The same things were measured in two ways. Each way mixes the same 8 hidden numbers, adds some noise and spreads widely along 6 directions of its own, which tell nothing about the thing.
(in the rows, 128 means zero)
Some things both ways: the first way, then the second way.
[125  79 157 136 134  95 100 158 159 163 121 175 132 114 100 116  82]
[115 151 106 139 111 124 146 115 151 103 110 134 164  68 143]

[116 131 128 125 129 142 112 144 146 114 154 158 167 128 113 115 122]
[152 163 144 126 133 161 149 122 134  99  92 125 178  82 123]

[114 149 174 102 121 150 139 141 111 110 140 115 181 149 142 104 128]
[200  93 128 111 173 116 195 119 155 101 133  95 137 124 120]

[158  76  59  87 131  86 119 172 129  92 188 173 159 117 124 157  95]
[ 66 170 113 121 130 124  62 140 171 111  92 166 140 117 110]

[119 156 133 121 104 139 141 124 124 124 122 131 170 146 121 153 136]
[149 115 153 130 176 124  94  92 185 152 161 103 123 122  96]

[143  84  82  91 141 123 123 137 157  74 151 189 178 120 115 137  74]
[ 95 140 116 120 121 139 101 102 135 135 157 119 117 100 135]

[124 116 172 114 136  76 106 191  93 142 124 111 154 135 117 121 115]
[111 157  80 129 143 135 135 140  91  98 110 137 185  79 191]

[ 81 178 119  96 129 162 153 124  90 123 148 122 147 132 147 100 128]
[147 146 110 137 142 120 159 124 147 133 137  94 141 120 120]

[101 101 118 127 120  89 112 109 127 130 101 130 137  98 105 143 111]
[109 165 117 123 123 125 134 107 169 124  93 128 154  99 120]

[138 134 133 127  93 122 123 102 134 115  97 120 171 130 114 166 134]
[138 130 180 126 146 132 109 136 147 118 129 105 152 100  90]

[104 171 149 145 142 174 149 148 128 152 131 163 153 141 120  95 130]
[158 148 149 125 137 180 175 134 150  61 109 116 177  99  79]

[ 96 139 120 112 127 136 115 130 124 113 144 133 130 131 114 119 135]
[175 118 138 127 150 122 165 118 158 125 126 104 144 106  82]

[106 159 117 104 115 171 145 143 124 142 150 148 109 160 142 127 125]
[115 178 170 164 143 128 107 149 153 184 116 121 141 108 119]

[160 139 107  94 100 131 123 168 122  97 165 127 149 175 133 184 140]
[172 108 164  95 170 145 165 133 130 102 162  99 127 117 130]

[105 135 179 168 146 109 145 141  90 155 103 113 139 120 103  53 131]
[119 137 112 113 130 136 104 131 126  93 128 133 143  99 125]

[114 148 131 115 105 144 156 134 116 110 126 131 196 151 141 140 124]
[141 143 193  94 158 135 150 125 186  97 114 126 139 104  81]

[ 80 157 168 128 153 168 148 159 100 120 116 110 130 163 141  75 130]
[176 131  96 122 160 145 155 116 134 129 116 119 155 122  85]

[133 130 115  94 127 124 119 145 112 108 159 129 149 129 128 132 140]
[129 142 118 110 164 138 136 140 135 102 107 136 160 114 134]

[124 140 191 154 164 138 141 138 100 149  77 111 121 127 123  77 104]
[ 94 127 114 157 130 125 119 159 103 105 132 146 144  79 115]

[121 107  55  60 100  90 101  93 128  44 200 136 183 101 110 170 126]
[126 125 126 113 132 103  98 129 189 155 121 114 128 123 131]

[124 173 153 128 139 155 150 162 103 106 146 133 191 157 131 110 113]
[116 164 159 125 136 154 128 156 149  82 109 164 160  73  96]

[154 118 132 129 147 112 124 126 111 122 119 125 127 105 108 118 125]
[102 136  86 140 154 141  99 123 124 103 116 142 143 129 116]

[125 149 118 129 135 163 131 110 137 112 122 143 132 129 116 134 126]
[115 108 144 119 121 153 104 146 137 114 161 119 132  93 112]

[120 112 141  80 124 129 115  78 125  89 104 109 150  99 120 106 132]
[161 107 114 114 178 104 132 145 157 137 125 125 137 135  88]

[102 135 137 131 146  95 119 161 108 124  99 136 133 143  81 124 118]
[147 156 117 131 120 195 141 147 106  86 135 103 191  89  91]

Other things, the second way, with their names:
J201: [112  81 158 111 128 131  94 167 108 106 138 120 123 105 156]
J373: [142 123 133 132 143  98 131  95 119 125 116 122 141  82 128]
J325: [139 116  70 117 134 147 139 135 147  93 171 100 153 109 145]
J234: [ 73 175 110 108 127 124  94 136 145 104 115 150 156  92 153]
J574: [130 107 117  75 181  79 143  81 154 132 142 137  98 110 182]
J778: [163  85 102 130 166 159 155 108 146 100 169 100 105 159  96]
J344: [ 82 185 195 146 169 140  75  95 144 144  67 150 141 124 125]
J753: [120 158 125  93 129 153 119 121 190 115 101 150 168  77 118]
J816: [140 115 137 147 150 147 142 153  55 113 144 130 171  71 117]
J155: [129 134 161 127 173 140 123 123 163 100 105 154 136 109 131]
J393: [158 156 102 111 145 164 179 127 163 107 122 114 160 124 120]
J526: [100 140  91 118 144 137 122 136 146 112 126 163 123 114 149]
J461: [153 153 138 124 172 172 142  95 143 109 133  82 147 156  90]
J262: [ 54 178 143 123 155 162  53 123 118 108  89 173 163 104 136]
J523: [116 125 189 127 170 131 115 100 127 134 104 159 122  92 120]
J410: [117 159 109 100 128 129 138  91 185 103 118 139 129 106  71]
J823: [103 180 252 155 139 147 146 142 186 108  64 162 129  87  51]
J179: [131 109 107 143 149 150  87 129 143 132 120 116 150 136 133]
J299: [131 142 122  96 135 124 169 130 185  83 103 167 122  95  91]
J676: [146 117 131 141 136 121 144 147 167 125 156 109 126 106  70]
J204: [139 158 165  90 145 139 185 105 108  96 142 144 140  49 124]
J468: [144 141 141 122 128 130 162 122 131 115 118  99 161  90 132]
J514: [115 130  97 132 113 124  88 145 133 101  91 143 167  82 100]
J447: [ 83 122 164 123 166 140 119 135 118  92 134 161 126  91 137]
J923: [110 158 104 128  95 132 162 122 101  99 150  95 136  91 114]
J899: [ 91 171 109 142 140 158 102 126 114 100 106  87 176 146 111]
J985: [117 134  60 155 139 113  85  83 135 164 123 121 135 120 138]
J133: [140  93 151  98 143 128 124 139 181 107 149 156 124  69 112]
J89: [104 152 122 101 135 143 127 121 138  66 123 123 147 102 149]
J626: [110 142 156 124 163 118 126 132 147 118 116 150 116 125 114]
J304: [ 98 125  99 121 151  99 131 119 129 106 181 135 112  94 102]
J538: [112 128 153 100 138 111  98 133 127 111 111 115 142 102 173]
J836: [111 167  94 171 130 178 122 143 169 114 119 127 159 127 113]
J849: [ 86 125  93 123 125 150  59 142 118 133 181 132 129 102 116]
J767: [ 96 142 150 112 154 141 102 104 180 107 100 175 123 106 132]
J687: [133 119 130 127 168  93 160 131 188 107 149 139 121  98 107]
J160: [ 93 108 153 135 138 144  88 110 138 105 125 121 114 121 118]
J981: [ 98 105 121 203 142  95  77 129 169 148 103 152 138  97  92]
J649: [ 84 207 170  99 155 179 141 152 173  67  93 166 145 122 124]
J5: [147 124 113 126 111 136 185  83 107 114 152  89 125  82 131]
J278: [122 125 131  83 146 126 135  76 142  91 141 122 122 103 140]
J247: [128 144 107  87 150 126 117 115 145  90 144 114 154 104 141]
J681: [110 130 178 163 148 145 102  92 117 138  94 148 127  96 119]
J549: [115 138 118 118 131 132 147 125 136 105 137 147 137  83 117]
J244: [149 153 167 171 142 128 189 121 137 128  85 133 162  66 135]
J692: [126 148 162 120 137 115 170 157 146  95  81 135 159  87 130]
J19: [152 129 134 112 163 133 149 103 123 126 133 107 119 133 138]
J251: [114 157 125 128 141 136 114  99 101 126 153 109 152  85 136]
J398: [121 162  91 113 151 148 108  83 152 124 121 114 163 123 131]
J510: [150 143 158 108 124 155 141 154 171  85 105 129 153 101  56]
J198: [120 134 172 119 130 125 110 132 161 119 132 118 137  88 111]
J520: [115 161 105 134 122 125  77  94 142 128  88 106 177 111 120]
J945: [ 90 176 183 124 130 123 102 120 131 132 113 168 123  65 111]
J534: [152 146 100 118 159 160 125 105 169 132 151  92 159 133 113]
J71: [134 130 113 112 159 169 134 153 168  91 145 154 133 123  75]
J614: [106 152 117 122 175 123 117 146 132  88 118 177 158  88 135]
J837: [116 156 105  89 171 161 119 114  98  99 167 144 157  86 158]
J539: [101 170  94 126 118 189 126 130 108  84 131 130 171  95 133]
J629: [123 126 122 117 126 106 149 132 141 133 137 111 129  98 125]
J988: [137 107 166 112 190  96 135  95 138 162 140 136  87 128 125]
J727: [137 141 190 105 163 155 131 147 235 107 114 150 113 128  87]
J696: [113 100  69  92 113 145 142 109 111  97 198  67 118 122 141]
J815: [143 144  69 104 116  82 129 143 182 144 147 112 138 102  95]
J764: [121 119 161 125 159 128  92 122 165 133 138 159 118  88  87]

Some of these things the first way, each followed by its name:
[111 113  91 125 146 111 120 128 118 130 114 141 102 109 113 123  97] : J923
[101 127 163 178 108 122 131  69 130 174  46 109 143  86 116 112 138] : J520
[104 173 162 144 157 132 108 159  85 124 109  87 119 141 112 104 153] : J816
[119 123 177 112 132 110 135 141 113 161 124 151 153 119 114  91 104] : J687
[ 84 148 144 132 119 149 128 124 137 142 105 140 147 137 125 134 124] : J753
[129 106 133 132 137 115 104 112 136 107 116 125 158  96 113 117 115] : J514
[ 83 122 124 157 134  98 136 117 103 150  83 112 105 113 105 118 122] : J410
[135 133 100 144 128 169 139 128 161 126 158 182 147 132 125 123 108] : J823
[130 128 134 143 150 119 127 127 124 142  95 148 124 111  92 113 113] : J539
[141 117 156 149 153 116 131 138 117 145 113 145 141 105  97  84 124] : J447
[111 147 138 101 118 135 141 124 123 127 106 143 153 141 113 142 118] : J534
[133 139 152 112 128 150 119 107 148  83 143 146 193 124 111 118 117] : J133
[119 144 123 151 107  85 142  87  82 164  35  84 118 102 106 180 146] : J899
[165 138 137 102 138 143 118 156 122 141 164 151 154 115 137 112 128] : J614
[137 122 102 172 143 123  93 105 144 112 140 132 113  98  87 131 147] : J681
[114 159 129  84 122 168 131  69 136 108 123 142 153 106 120 125 125] : J393
[123 115 151 146 129 127 114  99 132 146  77 107 109 107 124 133 120] : J985
[116 142 172 158 133 132 133 105 121 121  77 106 145 132 104 116 125] : J764
[134 149 106 108 144 141 134 130 110  94 110 120 127 143 125 165 116] : J849
[111  99 142 122 149  98 115 206 123 104 138 155 167 159 108  92  91] : J204
[103 123 114 112 145 134 125 118 130  77 127 138 175 120 121 113  88] : J5
[119 133 111 128 128 126 127 135 107 119 150 118 118 131 117 110 150] : J19
[109 139 126 114 117 130 122 135 114 137 157 126 145 118 137 121 137] : J692
[121 147 120 135 119 167 129  77 144 119 112 138 136 111 113 118 135] : J510
[129  86 136  87 114  98 119 150 121 100 142 120 178 129 143 133 112] : J574
[101 119 163 156 129 105 113 141 111 137 105 100 148 120 121 103 130] : J373
[ 96 150 162 155 144 117 125 116  97 157  86 100 101 116 105 105 132] : J549
[142 154 137 131 116 141 128  91 120 113 105  99 127 129 117 173 148] : J179
[117 149 176 140 135 102 126 140  90 154  73 109 137 125  96 104 140] : J837
[136 176 124 104 148 182 141  52 139 118 138 175 148  87 101 108 115] : J836
[130 198 131 113 146 166 153 105  89 100 129 105 132 141 118 139 144] : J71
[101 150 188 135 132 142 118 119 133 139 118 133 161 120 114  90 113] : J244
